The first 8 rows are patterns. Each new row is the sum of 2 different patterns, raised or lowered, with some noise. Before adding, each is slid sideways (what falls off one end comes back at the other) and multiplied by a number that may be negative. Names go in the order of the patterns.
Some rows, each with the names of its patterns after it:
[-1,3,13,20,-25,-2,4,11,25,-5,-15,-5,0,16,-17,-3,11,20,7,1,-6,-7,-24,1,-25,-7,-6,26,0,14,-12,-3,1,-9,-1,-5,-14,-25,-2,-11,7,-4,-7] : q221
[-14,-10,5,-3,-4,7,7,-7,-2,-11,-6,14,7,23,-7,1,23,12,10,-4,22,-1,30,3,19,-10,-5,17,-2,5,-16,-3,4,-28,6,8,-20,4,-7,12,15,9,-3] : q864
[7,6,18,8,8,-8,11,20,-14,23,2,-14,8,7,-17,0,8,21,8,-27,0,3,10,19,1,9,-21,8,6,2,-17,5,3,-16,7,-2,0,-19,-6,-17,-5,-15,-9] : q487
[5,1,2,-32,14,9,3,3,-9,-18,23,-11,-12,-19,-6,-3,9,5,-16,3,-9,-12,-5,-10,3,6,3,-1,17,7,7,35,-8,-4,-12,6,11,14,-1,-6,20,37,-16] : q660
[14,-7,-14,12,10,-2,2,-2,18,-13,-9,2,11,25,9,-14,28,22,6,5,13,1,0,-15,11,-13,17,-9,12,-9,29,-2,-22,6,1,14,7,-2,2,10,1,-8,29] : q798
[11,18,-4,-14,4,-11,4,4,-1,12,-3,-18,-1,9,8,6,-6,-3,-20,12,11,11,1,13,-7,-1,-10,2,-7,16,34,-7,13,-1,-11,14,-9,-3,-10,11,-18,5,4] : q448
[-16,-12,1,6,-7,9,3,-1,28,5,-35,16,9,11,-9,-13,-2,14,-21,-16,15,-12,-6,23,-17,-1,13,16,5,18,6,-1,16,6,3,-3,3,-21,-14,0,-11,6,-1] : q522
[-22,27,-6,4,17,10,-12,8,-16,10,20,7,12,14,1,10,18,12,9,-10,-4,-12,6,26,-14,8,18,14,-1,2,16,-8,-12,6,-15,-31,14,8,11,-16,10,-29,-1] : q826

New rows, each followed by the names of its patterns:
[-29,17,20,-3,8,-11,30,9,-6,11,-5,-2,24,6,29,-4,12,3,12,-5,12,-9,17,10,0,7,11,12,23,30,-5,9,-17,14,11,-10,-6,-12,-7,8,7,-21,-6] : q221 q864
[19,27,25,8,-12,4,26,-2,8,-29,7,8,12,-11,36,-1,17,10,-22,15,25,-7,34,18,32,-10,17,3,2,5,8,17,1,17,14,3,-18,-3,-11,-17,-16,-10,-21] : q487 q660
[19,6,-2,-7,19,-4,0,-10,-1,-18,2,-10,-14,23,-24,-7,8,1,-3,3,15,-12,0,8,-12,0,4,2,-4,-14,16,-20,-6,-31,42,26,-14,17,7,-13,-27,-4,14] : q660 q826
[26,46,7,19,35,-2,21,20,21,14,32,21,66,16,21,17,0,26,14,35,-2,20,15,49,19,17,41,24,41,45,22,31,47,41,63,32,7,19,11,33,5,32,26] : q221 q487
[27,32,-11,25,24,-2,9,10,6,-4,27,40,18,29,50,6,6,1,37,10,53,22,28,-13,7,18,0,-9,20,3,35,-8,-2,-11,3,-9,24,12,-11,7,6,39,23] : q864 q826
[-33,8,-58,-47,-34,-27,-26,-36,-24,-49,2,-10,-40,-48,-47,-27,-75,-28,-52,-46,-37,-80,-54,-17,-73,-51,-67,-39,-33,-28,-44,-72,-51,-47,-57,-53,-47,-35,-47,-43,-55,-36,-25] : q864 q660
[17,19,14,27,26,17,14,25,23,21,7,-5,-7,31,-3,1,-4,-40,22,26,25,5,-12,11,14,9,-23,-29,25,12,15,28,39,18,7,13,-13,19,16,-1,23,22,36] : q221 q660
[-16,-12,-33,-27,-29,-11,-46,-33,-20,-7,-24,-8,-56,-29,9,-45,-30,-35,-27,-33,-23,-45,2,-12,-42,-13,-14,-30,10,-43,-34,-32,-18,-16,-32,-34,-40,-27,-11,-35,-28,6,6] : q221 q522
[-24,0,-13,-24,-36,4,1,-5,-14,-21,-39,12,-11,-13,-25,-8,-19,-7,-16,-22,-16,-6,4,-23,-10,-12,-16,0,-20,-3,-15,0,0,-15,-12,-13,4,-7,-14,-11,-26,5,16] : q660 q448
[-6,32,27,10,14,51,-6,26,0,36,-11,25,22,22,-12,-3,0,-4,-26,21,7,2,2,-15,10,10,3,2,-13,-16,1,-4,11,16,22,-4,-16,8,-4,3,1,27,-2] : q864 q826
[-30,-10,20,-14,11,15,-16,10,-6,-22,9,-3,-32,-24,14,-3,-10,-10,9,13,-4,-31,15,-5,0,-10,-28,0,9,-45,-25,-1,0,-9,-9,-5,-6,-1,19,-8,7,-2,-1] : q798 q448
[-38,-33,-9,-46,-43,-7,-8,-20,-23,-16,-51,-31,-53,7,-18,-21,1,-15,-36,-13,-43,-12,10,-15,-18,-15,-26,-9,-3,2,-23,-39,-33,-32,-26,5,-34,-7,-8,-5,-35,-43,-1] : q448 q826
[15,-2,29,15,21,7,19,-20,-30,15,-10,15,20,-14,7,14,23,-5,32,9,6,24,-1,-15,35,15,28,0,-4,10,12,-5,11,22,-6,-2,25,0,11,37,15,6,17] : q448 q522
[-12,6,-26,-26,-34,-12,-17,-15,-11,-11,-8,-17,-28,21,-33,-24,-27,-8,-24,3,-28,3,11,-6,-25,-9,-33,-15,0,-19,2,-9,-29,-9,-9,-11,-12,-20,-31,-40,-8,-30,2] : q660 q448
[37,5,10,23,13,24,7,32,37,19,37,21,11,13,31,36,40,17,35,25,9,31,31,17,6,15,39,-3,39,31,13,30,6,25,17,20,8,12,-1,6,27,-5,22] : q864 q487
[4,5,-7,-10,15,20,16,17,31,10,21,18,39,-20,21,19,-13,16,-4,-16,7,-14,28,17,-40,7,1,23,34,12,10,-30,2,13,3,-16,13,11,-18,8,-8,-2,-5] : q864 q487
[19,12,23,18,13,-3,26,24,16,11,13,26,19,18,25,37,35,32,42,7,-2,14,26,12,23,12,17,22,56,-19,22,5,29,-7,19,30,18,35,14,0,63,5,2] : q864 q660
[11,40,-1,-8,10,21,-5,3,17,14,-22,37,4,31,-11,29,-36,14,17,31,7,2,20,23,0,11,0,29,3,6,29,37,3,13,29,22,22,-11,22,11,16,24,-19] : q798 q826
[1,-24,2,3,-9,-18,10,-11,3,-12,-23,-3,-5,-8,-2,6,-7,-5,17,1,1,-2,-1,-11,18,-7,-18,4,26,-13,-9,5,9,-28,19,27,-8,-4,-15,-3,8,11,-10] : q660 q826
[26,2,-9,15,18,8,44,15,-3,-27,32,28,16,10,19,18,-7,-11,11,12,48,50,-14,48,29,1,27,12,6,-3,4,0,-2,28,8,38,-6,23,10,-25,17,12,21] : q798 q448
[29,-12,-3,24,29,29,39,7,18,24,12,13,4,22,0,5,16,22,28,23,34,-2,15,9,15,36,32,15,38,42,19,17,30,29,10,-26,28,40,-1,3,22,-12,33] : q660 q522
[12,5,3,30,-4,-23,26,23,24,19,15,26,17,42,-6,1,27,27,1,24,68,9,15,11,16,34,38,-3,33,43,16,18,32,30,12,29,23,32,35,15,43,30,18] : q660 q798
[12,3,-10,-10,-6,-3,4,-10,-13,7,5,-1,16,0,-3,-14,-20,-14,11,13,-25,-8,2,9,-5,11,-5,-22,-26,-3,-30,-25,3,6,0,-14,-12,-56,-2,-34,14,-2,-15] : q448 q826
[-13,15,-16,-3,-12,-2,-6,-37,1,-8,-28,-5,-36,-1,30,-14,-19,-30,-10,6,-9,-23,15,10,-26,-3,-14,-32,16,-2,1,-26,-11,-2,-3,1,-25,7,-11,21,-9,24,-6] : q864 q522
[8,-12,-17,12,12,23,9,11,-13,-6,-12,29,-2,2,3,-8,13,9,-15,-1,-3,12,24,16,2,-5,29,12,-2,-25,-8,-10,11,26,10,7,37,17,6,-19,14,-18,1] : q221 q826
[-18,-59,-13,-19,-43,-46,-6,-40,-13,-5,-23,-14,-13,-27,-27,-17,-13,-14,-20,-20,-22,-27,-15,3,-23,-26,-49,-27,-8,-3,-29,-20,0,14,-12,-11,-50,-6,-46,3,-20,-30,-20] : q660 q522
[13,6,9,4,-15,34,-6,18,19,23,-5,11,25,-3,-15,16,25,26,15,39,-19,2,29,-11,6,29,-9,16,30,37,39,11,23,-3,44,4,36,1,25,50,12,12,2] : q660 q798
[-3,27,9,7,-19,12,31,-27,-1,-8,-14,-54,7,-5,4,-5,-20,-22,19,-2,0,-42,-11,-2,12,21,-23,-14,-17,-14,4,-26,-4,9,16,1,13,-4,-3,8,-10,-29,-21] : q221 q660
[6,-16,14,-8,8,-17,5,0,8,-4,-2,-8,-14,5,4,-9,23,-13,-13,-6,5,-6,11,-4,-1,-2,-13,2,-12,1,-11,-11,0,-22,-2,-28,-2,9,-19,-1,21,-4,4] : q487 q826
[-1,-19,-12,-9,-28,-24,-29,-14,-29,-10,-37,-39,-7,-42,-27,-20,-44,-12,-7,-27,-38,-57,-28,9,-21,-27,-42,-27,-23,-38,-19,-34,-29,-21,-5,-11,-26,7,-25,-18,-42,-6,-28] : q221 q487
[-41,-49,-67,-33,-19,-29,-22,-47,-69,-5,-49,-60,-61,-37,-38,-44,-24,-34,-38,-27,-14,-51,-49,-43,-16,-41,-8,-21,-10,-56,-6,-43,-52,-53,-18,-33,-10,-44,-58,-28,-19,-57,-31] : q660 q826
[10,7,20,-4,-2,5,26,8,-18,-8,14,9,19,7,10,-2,-8,-10,-48,7,-11,28,18,5,3,7,16,-12,22,-4,-10,-26,-12,1,25,-2,9,2,5,18,11,-13,23] : q221 q448
[-54,-61,-35,-34,-35,-41,-46,-74,-40,-31,-48,-50,-71,-74,-43,-55,-45,-48,-44,-74,-55,-23,-11,-79,-56,-38,-35,-18,-65,-46,-39,-46,-40,-84,-54,-19,-52,-59,-49,-56,-63,-68,-43] : q221 q798
[-19,8,-17,-13,-11,10,-27,-2,-17,-4,1,-40,-13,-25,-11,3,-36,-7,-27,-23,-9,-20,-22,-3,-8,-32,-21,-25,-13,-35,-24,-26,-16,-33,-25,-17,-17,7,-5,6,-27,-6,15] : q864 q487
[0,35,6,21,10,13,38,17,23,-6,18,29,-20,33,22,-14,23,13,11,25,26,24,6,-14,17,12,16,32,20,13,-3,9,13,24,7,33,10,2,37,21,21,-4,27] : q864 q487
[-31,-9,-13,-40,-48,-7,-3,-8,-1,8,-42,-4,-20,-28,-16,5,-29,-15,6,16,-11,5,10,-25,-5,-22,10,-10,20,-1,8,-37,-6,-12,-37,-23,-4,-41,10,-16,-18,-21,-28] : q660 q826
[10,11,10,-13,28,-13,-9,13,40,18,-25,22,-17,19,-6,32,4,20,25,10,22,28,-13,6,38,24,18,24,7,32,13,12,19,8,26,5,2,55,15,22,29,33,8] : q798 q826
[20,13,-3,12,18,3,-21,9,7,16,0,28,-5,30,4,8,-10,13,11,29,19,2,28,27,3,41,36,-1,27,9,0,17,18,23,3,-30,33,14,13,15,-14,21,7] : q221 q487
[-52,-36,-28,-57,-11,-59,-66,-41,-17,-21,-58,-43,-40,-8,-49,-52,5,-49,-48,3,-52,-29,-35,-35,-39,-16,-16,-26,-26,-26,-28,-43,-38,-45,-44,-24,-37,-44,-41,-68,-37,-34,-53] : q864 q522
[24,-9,7,-15,3,5,31,24,2,35,20,38,53,6,36,0,16,46,27,21,1,24,47,5,34,26,14,-12,35,20,16,26,10,8,46,-5,0,-21,15,13,7,12,-7] : q864 q660
[-11,-4,13,13,-5,-13,3,12,-17,-7,3,1,-20,-6,-11,15,9,-2,-11,20,-1,3,-22,12,9,-17,1,-24,-32,12,3,-1,-14,13,-48,-14,-13,31,-16,-7,12,5,-10] : q798 q826
[10,-25,-23,14,-15,-16,13,-20,8,16,24,2,-1,18,-4,3,-3,5,-1,-7,-12,-1,-1,5,30,-9,-18,-17,14,0,16,11,20,-18,31,3,-40,9,19,6,6,-18,-14] : q522 q826
[-14,-22,-13,-29,-2,17,-13,-32,-2,-27,0,-8,8,8,0,-21,-26,-3,13,-29,-41,-20,-29,-18,11,-22,10,-5,14,-30,-1,-10,-10,-49,-4,-5,-45,1,-16,-7,-22,-3,-46] : q798 q826
[38,42,24,16,41,48,15,45,34,13,12,54,21,39,39,37,50,77,20,33,44,35,1,39,38,12,16,18,2,54,17,2,0,23,30,29,40,17,30,45,23,-8,34] : q660 q522
[-12,-2,-40,-4,-38,-13,-41,12,-27,-18,-16,-24,-26,-2,-32,-4,-8,-17,-7,-16,-16,1,-6,-18,-18,-30,-18,-24,-1,-8,-36,-20,-5,-17,-15,-17,0,-25,-22,-25,-54,-37,-18] : q448 q826
[11,-25,18,-21,-18,-8,-25,4,-6,-10,15,-10,26,43,-5,-9,-22,6,-3,26,-2,27,-16,-1,-5,-25,-14,25,0,38,-14,-17,17,2,-2,-4,14,-15,18,-4,29,-5,7] : q864 q826
[-31,-1,-10,40,-1,21,29,18,19,21,-34,33,36,26,13,13,9,31,9,7,30,-9,1,17,1,32,7,30,29,37,13,11,38,8,0,13,-1,-38,10,18,11,-1,19] : q522 q826
[-11,-5,-6,-15,-23,27,1,-5,16,-35,-8,-7,1,2,-7,3,-12,2,12,-27,-4,-1,-1,-19,5,18,0,-1,-37,-24,1,-9,-17,-26,-7,-11,3,7,-4,-3,-7,-23,-10] : q221 q660
[-7,-42,-18,-21,0,-15,-33,-36,-12,-16,-14,-28,-5,3,-23,-38,-16,-15,-16,-28,-22,-36,-30,-18,-4,-18,-2,-13,-47,-21,-31,-12,-26,-8,11,-24,-9,-30,-13,0,-36,-35,-25] : q798 q448
[16,32,45,21,26,-12,12,45,22,-1,16,2,8,39,20,19,-14,27,5,6,-11,5,25,29,43,48,26,33,36,42,-16,42,9,14,29,24,10,20,32,50,47,-6,27] : q221 q487
[-1,32,40,12,47,57,10,43,18,5,29,60,34,37,-14,28,33,-12,-1,49,6,33,36,-11,16,26,25,28,32,14,11,31,40,30,34,22,-20,24,16,-3,17,25,7] : q522 q826
[-8,7,17,4,0,2,-8,5,-1,17,-10,-25,5,11,17,-20,-15,-4,-1,-13,21,23,-2,9,10,-5,15,5,-4,26,18,26,17,7,4,13,23,8,2,9,-1,15,21] : q660 q826
[15,27,21,-6,9,15,-8,32,19,6,9,0,13,6,42,18,4,6,1,9,19,16,25,19,15,2,-4,-6,35,13,-18,-7,-2,22,-6,30,-27,-1,-14,19,6,3,15] : q864 q448
[-30,-19,-15,0,-13,16,-30,-6,-33,-6,-27,-7,-22,-23,0,-20,-8,1,7,-10,-11,-27,-18,-13,-29,-27,-34,-58,8,-13,-15,-32,-48,-23,-5,-10,-34,-57,7,-20,-29,-37,-2] : q221 q660
[-10,-22,16,-4,-7,-1,-3,30,7,-24,9,13,1,6,14,14,-4,2,11,-11,-6,-12,-2,-4,25,-5,-17,4,1,19,21,-2,7,2,1,-5,24,7,-20,-31,25,8,-9] : q221 q798
[-56,-38,-21,-31,-11,-35,-71,-40,1,-33,-56,-44,-14,-2,-24,-44,-18,-23,-67,-20,-48,-59,-22,-7,-43,-33,-47,-50,-36,-39,-48,-41,-46,-51,-36,-21,-12,-36,-28,-39,-28,-4,-2] : q221 q522
[-4,-4,27,25,12,33,22,9,18,-2,14,45,25,32,6,13,45,33,42,6,30,10,46,11,41,11,19,33,22,12,-22,20,14,-8,32,15,6,24,18,21,45,23,12] : q864 q448
[-9,-29,-49,-3,-18,5,10,-29,4,-10,-7,-19,1,-6,-2,-11,-20,16,14,-1,37,-14,-11,-15,-8,9,24,-4,-18,8,25,-13,4,14,-13,-42,-1,3,-11,5,-12,-13,15] : q660 q448
[-26,-32,-48,9,-40,-36,-36,1,-48,-24,-24,-16,-18,-3,-57,-48,-6,-22,-17,-10,-43,-19,-8,-17,-27,4,-24,-20,-36,-45,-22,-8,-39,-17,-33,-55,-15,-32,-10,-10,-31,-43,-31] : q660 q448
[-38,-21,-33,-31,-25,-26,-11,-43,-13,-46,-7,-3,-28,0,-35,-32,-5,-26,-22,-30,-26,-50,-28,-5,-3,-32,-25,-16,-27,-24,-28,-10,-7,-17,-39,-44,-45,-6,-41,-55,-35,-32,-27] : q864 q798
[-10,-31,-5,-7,3,-10,-4,-14,-7,-26,-27,-13,1,-21,-28,-28,-15,-13,-3,-4,-2,-20,-14,-14,6,-10,-2,-23,-13,7,-22,-9,-25,-2,19,-16,-7,-10,-11,-21,-26,-6,-7] : q798 q448
[-2,-4,-4,6,24,-3,27,8,-17,17,10,26,-10,-6,2,33,-12,1,23,4,6,21,-16,-11,12,14,15,14,-4,13,3,8,17,-4,3,-4,-11,-2,-22,4,23,-12,-10] : q487 q522
[-7,-14,-17,-4,7,-2,-10,-8,29,-13,1,12,-9,-20,19,-15,-10,-20,15,29,13,-9,-9,-15,-5,-6,19,-14,-20,0,10,3,-3,12,-3,6,12,36,-9,17,10,24,30] : q221 q487
[-4,5,-12,-4,16,3,10,-13,-26,13,1,4,-14,-4,-18,-2,-22,-11,22,-9,-21,29,-4,-2,7,14,-2,8,-11,0,-3,10,-11,1,-10,-3,-18,-22,-10,0,2,-15,-18] : q798 q522
[32,17,16,12,28,22,-2,22,8,11,24,38,-8,12,38,41,27,-14,32,13,46,33,29,12,-10,34,14,18,-18,14,18,-26,22,17,-6,0,1,6,20,7,2,5,7] : q864 q487
